The groups are shells around one centre, one inside the other: the same stretched ball of 7 dimensions in 9 sizes.
Known rows, each followed by its group:
[-.22 -.42 -.48 -.38 .10 -.21 .40 -.21 -.06 .02 -.29 -.06 .17]
Q421
[-.04 -.47 -.34 -.02 .02 .00 .06 -.41 -.40 .13 -.10 -.29 .30]
Q854
[-.20 -.10 -.29 -.21 .03 -.05 .30 .00 .45 .51 .10 .10 .06]
Q421
[-.30 -.02 .14 .08 -.01 .08 -.07 -.01 .02 -.15 -.24 .26 .00]
Q253
[-.23 .15 .18 .29 .18 .18 .03 .07 -.04 -.11 -.09 .28 -.17]
Q462
[.14 -.04 -.38 -.10 .29 -.01 .32 -.28 -.26 -.01 -.15 -.45 .08]
Q421
[-.45 -.22 -.08 .07 .14 .10 .08 .07 .08 .30 .13 .14 .06]
Q364
[.26 .21 .22 .52 .20 .17 -.18 .02 -.46 -.19 .07 -.02 -.16]
Q854
[-.27 .04 .05 -.11 -.05 -.04 .06 .00 .21 -.19 -.36 .31 -.02]
Q60
[-.68 -.58 -.18 -.06 -.10 .15 -.01 -.29 .04 .39 -.04 .08 .36]
Q285
[.01 -.01 .15 .13 -.03 -.04 -.18 .01 -.25 -.36 -.27 .17 -.03]
Q421
[-.06 -.30 -.32 -.02 .26 -.06 .27 -.19 -.41 -.10 -.16 -.14 .05]
Q364
[-.39 .15 .28 .15 -.04 .19 -.33 .23 .31 .22 .16 .08 .07]
Q854
[-.07 -.16 -.22 -.01 .05 -.02 .22 -.06 .10 .32 .06 .15 .00]
Q253
[-.56 -.27 .18 .28 .12 .11 -.24 .30 -.12 .12 .23 .25 .03]
Q761
[-.08 .22 -.09 -.24 .17 -.24 .17 .51 .46 .15 .13 .12 -.16]
Q285
[-.06 .22 .05 .17 .23 .18 -.04 .00 -.07 .01 .04 -.24 .00]
Q723
[.07 .21 -.07 .10 .24 .03 .21 .10 .08 .12 .07 .03 -.16]
Q364
[-.65 -.30 .07 .08 .02 .11 -.14 .14 .10 .23 .11 .23 .13]
Q854
[-.08 .36 -.02 -.10 .11 -.05 .19 .42 .71 .46 .27 .22 -.19]
Q60
[.12 .80 .35 .34 .21 .30 -.13 .28 .41 .18 .25 -.07 -.25]
Q462
[-.27 -.08 -.02 -.15 -.13 -.04 -.01 -.02 .27 .09 -.18 .19 .10]
Q723
[-.53 -.26 .05 .14 .02 .11 -.01 .09 .11 .24 .07 .41 .02]
Q285
[-.12 -.54 -.27 .20 .18 .03 .14 -.29 -.64 .00 -.06 -.02 .11]
Q253
[-.20 .14 .16 .03 -.18 .09 -.18 .12 .50 .36 .10 .23 .04]
Q253
[.08 -.01 .13 .29 -.02 .07 -.21 .03 -.17 .06 .09 .10 -.01]
Q364
[-.53 -.50 -.05 .20 .08 .15 -.07 -.10 -.29 .14 .03 .14 .17]
Q854
[-.10 -.06 .04 .31 .24 .10 .10 -.02 -.36 -.18 -.10 .22 -.15]
Q421
[.30 .60 .15 .29 .32 .18 .09 .02 -.09 -.24 -.10 -.12 -.27]
Q761
[-.29 -.40 -.04 .39 .14 .16 -.01 -.01 -.29 .34 .28 .25 .01]
Q761
[-.34 -.30 -.07 .08 -.24 .23 -.06 -.42 .18 .47 -.05 .13 .28]
Q462
[-.10 -.10 -.37 -.22 .12 -.08 .35 .01 .32 .48 .13 -.04 .05]
Q421
[.43 -.22 -.34 .15 .25 -.08 .21 -.34 -.75 -.20 -.15 -.32 .02]
Q285
[-.43 .01 -.17 -.44 .04 -.10 .13 .11 .47 .10 -.18 -.11 .16]
Q60
[-.08 -.43 -.25 .02 .27 -.21 .13 .15 -.51 -.11 .04 -.01 .00]
Q60
[.14 .53 .16 .07 .19 .01 .03 .25 .19 -.19 -.09 .02 -.23]
Q364
[-.32 -.59 -.36 -.16 -.14 -.04 .21 -.39 -.01 .32 -.18 .17 .27]
Q421
[.15 .12 .27 .45 .18 -.04 -.19 .43 -.31 -.18 .19 .34 -.29]
Q761
[-.10 -.18 -.33 -.28 -.12 -.02 .14 -.30 .28 .40 -.08 -.19 .27]
Q854
[.05 .41 .07 -.01 -.04 .08 -.10 .24 .67 .59 .36 -.08 .00]
Q462
[-.43 -.14 .14 .29 .15 .18 -.16 .18 -.07 .20 .23 .14 .02]
Q253
[-.12 .44 .43 .44 .15 .26 -.18 .23 .07 -.15 .00 .32 -.26]
Q60
[.00 -.08 .03 .24 -.07 .13 -.11 -.12 -.03 .27 .11 .11 .05]
Q723
[-.36 -.53 -.48 -.31 .03 -.09 .26 -.25 .04 .38 -.05 -.16 .31]
Q285
[-.20 -.33 -.03 .12 -.07 -.01 -.05 -.03 -.11 .11 -.03 .31 .06]
Q723
[-.22 .32 .29 .46 .27 .37 -.21 .18 .00 .17 .29 -.09 -.09]
Q462
[.28 -.13 -.33 .04 .39 -.13 .26 -.10 -.64 -.26 -.11 -.36 -.04]
Q462
[.08 -.02 .04 .38 .18 .14 .04 -.16 -.44 -.16 -.10 .11 -.11]
Q253
[.28 -.24 -.16 .35 .21 -.02 .16 -.17 -.64 -.08 -.01 .10 -.12]
Q462
[-.34 .03 .12 .22 .08 .19 -.11 .22 .27 .44 .34 .16 .00]
Q723
[-.09 -.06 .00 -.15 -.24 -.12 -.14 .06 .32 .18 -.06 .17 .12]
Q60
[.29 -.09 -.02 .30 .04 .12 -.17 -.36 -.60 -.15 -.12 -.30 .12]
Q761
[-.16 .24 -.14 .02 .26 .26 .16 -.12 .24 .37 .14 -.40 .08]
Q761
[.15 -.30 -.39 -.20 .00 -.22 .26 -.22 -.16 .05 -.19 -.04 .10]
Q364
[-.08 .05 -.11 -.24 .05 -.18 .04 .21 .24 .05 -.04 -.05 .03]
Q723
[-.19 -.03 .10 .22 -.12 .23 -.03 -.28 .07 .12 -.18 .31 .03]
Q761
[-.30 -.14 -.09 -.20 -.18 -.02 -.10 .03 .46 .47 .10 .02 .23]
Q285
[.06 .16 .20 .14 -.09 -.01 -.15 .07 .03 -.17 -.17 .27 -.10]
Q285
[-.36 -.22 -.14 -.16 -.15 .04 -.04 -.09 .38 .49 .08 .00 .26]
Q364
[.22 .48 .06 .03 .14 -.05 .06 .32 .36 .14 .14 .04 -.22]
Q723
[.13 -.30 -.11 .14 .18 -.19 .04 .02 -.65 -.39 -.18 .08 -.07]
Q854
[-.33 .07 -.02 -.03 .01 .21 .09 -.30 .19 .05 -.29 .00 .12]
Q60
[-.14 -.10 -.08 -.05 -.05 -.03 -.09 .13 .25 .41 .22 -.02 .12]
Q253

New rows, each followed by its group:
[.29 .07 -.11 .39 .36 .12 .18 -.05 -.41 .11 .20 -.12 -.17]
Q761
[.33 .16 .00 .46 .28 .19 -.04 -.02 -.36 .21 .34 -.26 -.10]
Q761
[-.51 .20 .36 .33 .12 .32 -.23 .19 .17 .07 .08 .20 -.05]
Q421
[-.53 -.26 -.21 -.27 .02 .00 .12 -.06 .26 .23 -.11 -.02 .22]
Q253
[-.29 -.64 -.43 -.15 .06 -.06 .26 -.42 -.38 .03 -.28 -.06 .26]
Q854
[-.36 -.10 -.08 -.13 -.11 .08 .05 -.17 .33 .24 -.16 .11 .16]
Q723
[.15 .06 .10 .12 -.07 .00 -.14 -.18 -.26 -.36 -.36 .05 .01]
Q60
[.25 .03 -.04 .16 .26 -.09 .04 -.01 -.57 -.46 -.22 -.12 -.12]
Q253
[.07 -.34 -.25 .09 .01 .04 .16 -.53 -.48 -.11 -.34 -.04 .14]
Q854
[-.02 .03 -.14 -.30 .01 -.25 .13 .16 .21 -.11 -.22 .09 -.01]
Q253
[-.40 -.10 -.21 -.24 .15 -.02 .28 -.05 .19 .03 -.22 .03 .06]
Q462
[.07 .61 .36 .33 .10 .29 -.16 .00 .12 -.18 -.13 .01 -.17]
Q761
[.02 -.29 -.36 -.14 -.12 -.02 .11 -.28 .15 .58 .13 -.17 .26]
Q60
[-.72 -.05 .20 .03 -.09 .15 -.15 .30 .62 .45 .18 .46 .05]
Q462
[-.42 .00 .04 -.08 -.23 .12 -.06 .03 .70 .60 .12 .29 .14]
Q421
[.00 -.18 -.10 -.04 -.14 -.08 .01 -.13 .02 .09 -.14 .17 .08]
Q364
[-.01 -.23 -.21 -.10 -.04 -.16 .11 .01 .05 .21 .01 .14 .05]
Q723
[-.18 .13 .29 .40 .01 .28 -.26 .05 .02 .14 .13 .18 -.03]
Q723
[-.32 -.44 -.14 .23 .18 .17 .09 -.36 -.58 -.12 -.20 .00 .13]
Q421
[-.13 -.11 -.15 -.30 -.08 -.23 .16 .02 .20 -.10 -.33 .24 .02]
Q421
[.01 .04 -.20 -.18 -.01 -.13 .18 .13 .45 .44 .14 .09 -.01]
Q854
[.04 .03 .16 .43 .24 .13 -.15 .04 -.53 -.25 .01 -.03 -.10]
Q253
[.29 -.12 -.41 -.21 .02 -.15 .37 -.41 -.12 -.01 -.34 -.11 .06]
Q60
[-.04 .08 .14 .42 .32 .19 -.07 .01 -.50 -.27 -.03 -.05 -.12]
Q285
[.31 .54 -.10 -.22 .16 -.14 .21 .20 .40 .01 -.07 -.18 -.16]
Q285
[.00 .36 .13 .04 .11 .05 -.13 .20 .20 .01 .04 -.15 -.04]
Q723
[.06 -.14 -.11 .21 .25 .02 .14 -.15 -.53 -.26 -.18 -.02 -.07]
Q723
[-.14 .36 .27 .14 -.13 .12 -.19 .34 .72 .52 .32 .35 -.10]
Q60
[-.07 .09 -.32 -.47 -.01 -.19 .34 -.03 .52 .19 -.22 -.03 .06]
Q462
[-.06 -.13 -.05 .28 .17 .11 -.01 .05 -.15 .32 .29 .00 .00]
Q364
[-.40 -.32 -.20 -.22 -.15 -.04 .05 -.05 .37 .45 .03 .13 .23]
Q364
[.02 .11 -.15 .11 .32 .02 .27 .11 -.01 .16 .13 .00 -.16]
Q421
[-.21 .08 .24 .35 .07 .23 -.31 .16 .00 .21 .26 .01 .02]
Q253
[-.16 -.41 -.24 .21 .22 .17 .02 -.34 -.56 .14 .06 -.37 .23]
Q60
[.15 -.16 -.20 .11 .27 -.03 .14 -.23 -.64 -.34 -.25 -.25 .01]
Q253
[-.09 -.09 .03 -.07 .05 -.19 -.03 .12 -.21 -.44 -.34 .18 -.04]
Q462
[-.43 -.17 -.19 -.12 .20 .09 .12 -.09 .00 .11 -.07 -.23 .18]
Q421
[-.39 .14 -.13 -.21 .22 -.01 .28 .24 .49 .25 .04 .08 -.06]
Q60
[.53 .55 -.03 .01 .23 -.17 .16 .31 .14 -.07 .06 -.10 -.29]
Q421
[-.58 -.19 -.21 -.25 -.05 .14 .12 -.19 .49 .51 -.02 -.07 .29]
Q285
[-.03 .52 -.01 -.18 .20 -.02 .17 .28 .55 .10 -.01 -.09 -.14]
Q854
[-.48 -.35 -.28 .03 .14 .27 .15 -.33 .01 .53 .14 -.24 .29]
Q761
[.44 .13 -.42 -.26 .20 -.22 .38 -.15 -.06 -.03 -.17 -.37 -.02]
Q462
[-.32 -.42 -.27 -.07 -.11 .16 .01 -.47 -.01 .42 -.05 -.22 .39]
Q285
[-.14 -.02 -.11 .12 .30 .12 .12 -.09 -.26 -.04 -.05 -.22 .02]
Q253
[.10 .21 .08 .15 .21 -.11 .00 .45 .04 .02 .21 .18 -.24]
Q253
[.56 .35 .01 .34 .17 .12 .06 -.21 -.32 -.10 -.06 -.18 -.16]
Q60
[-.14 -.17 -.02 -.06 -.06 -.11 -.05 .02 -.04 -.11 -.19 .18 .06]
Q723
[-.13 -.03 .02 .01 .04 -.04 .04 -.02 -.08 -.23 -.28 .18 -.03]
Q723
[-.38 -.45 -.19 -.09 -.10 .00 .09 -.28 -.06 .10 -.24 .18 .21]
Q364
[-.07 .61 .26 .32 .31 .22 -.04 .51 .45 .36 .46 .06 -.29]
Q761
[-.22 .29 -.04 -.33 .08 -.15 .14 .38 .65 .14 -.02 .11 -.08]
Q854
[.22 .39 -.23 -.31 .20 -.18 .20 .26 .43 .21 .11 -.36 -.05]
Q60
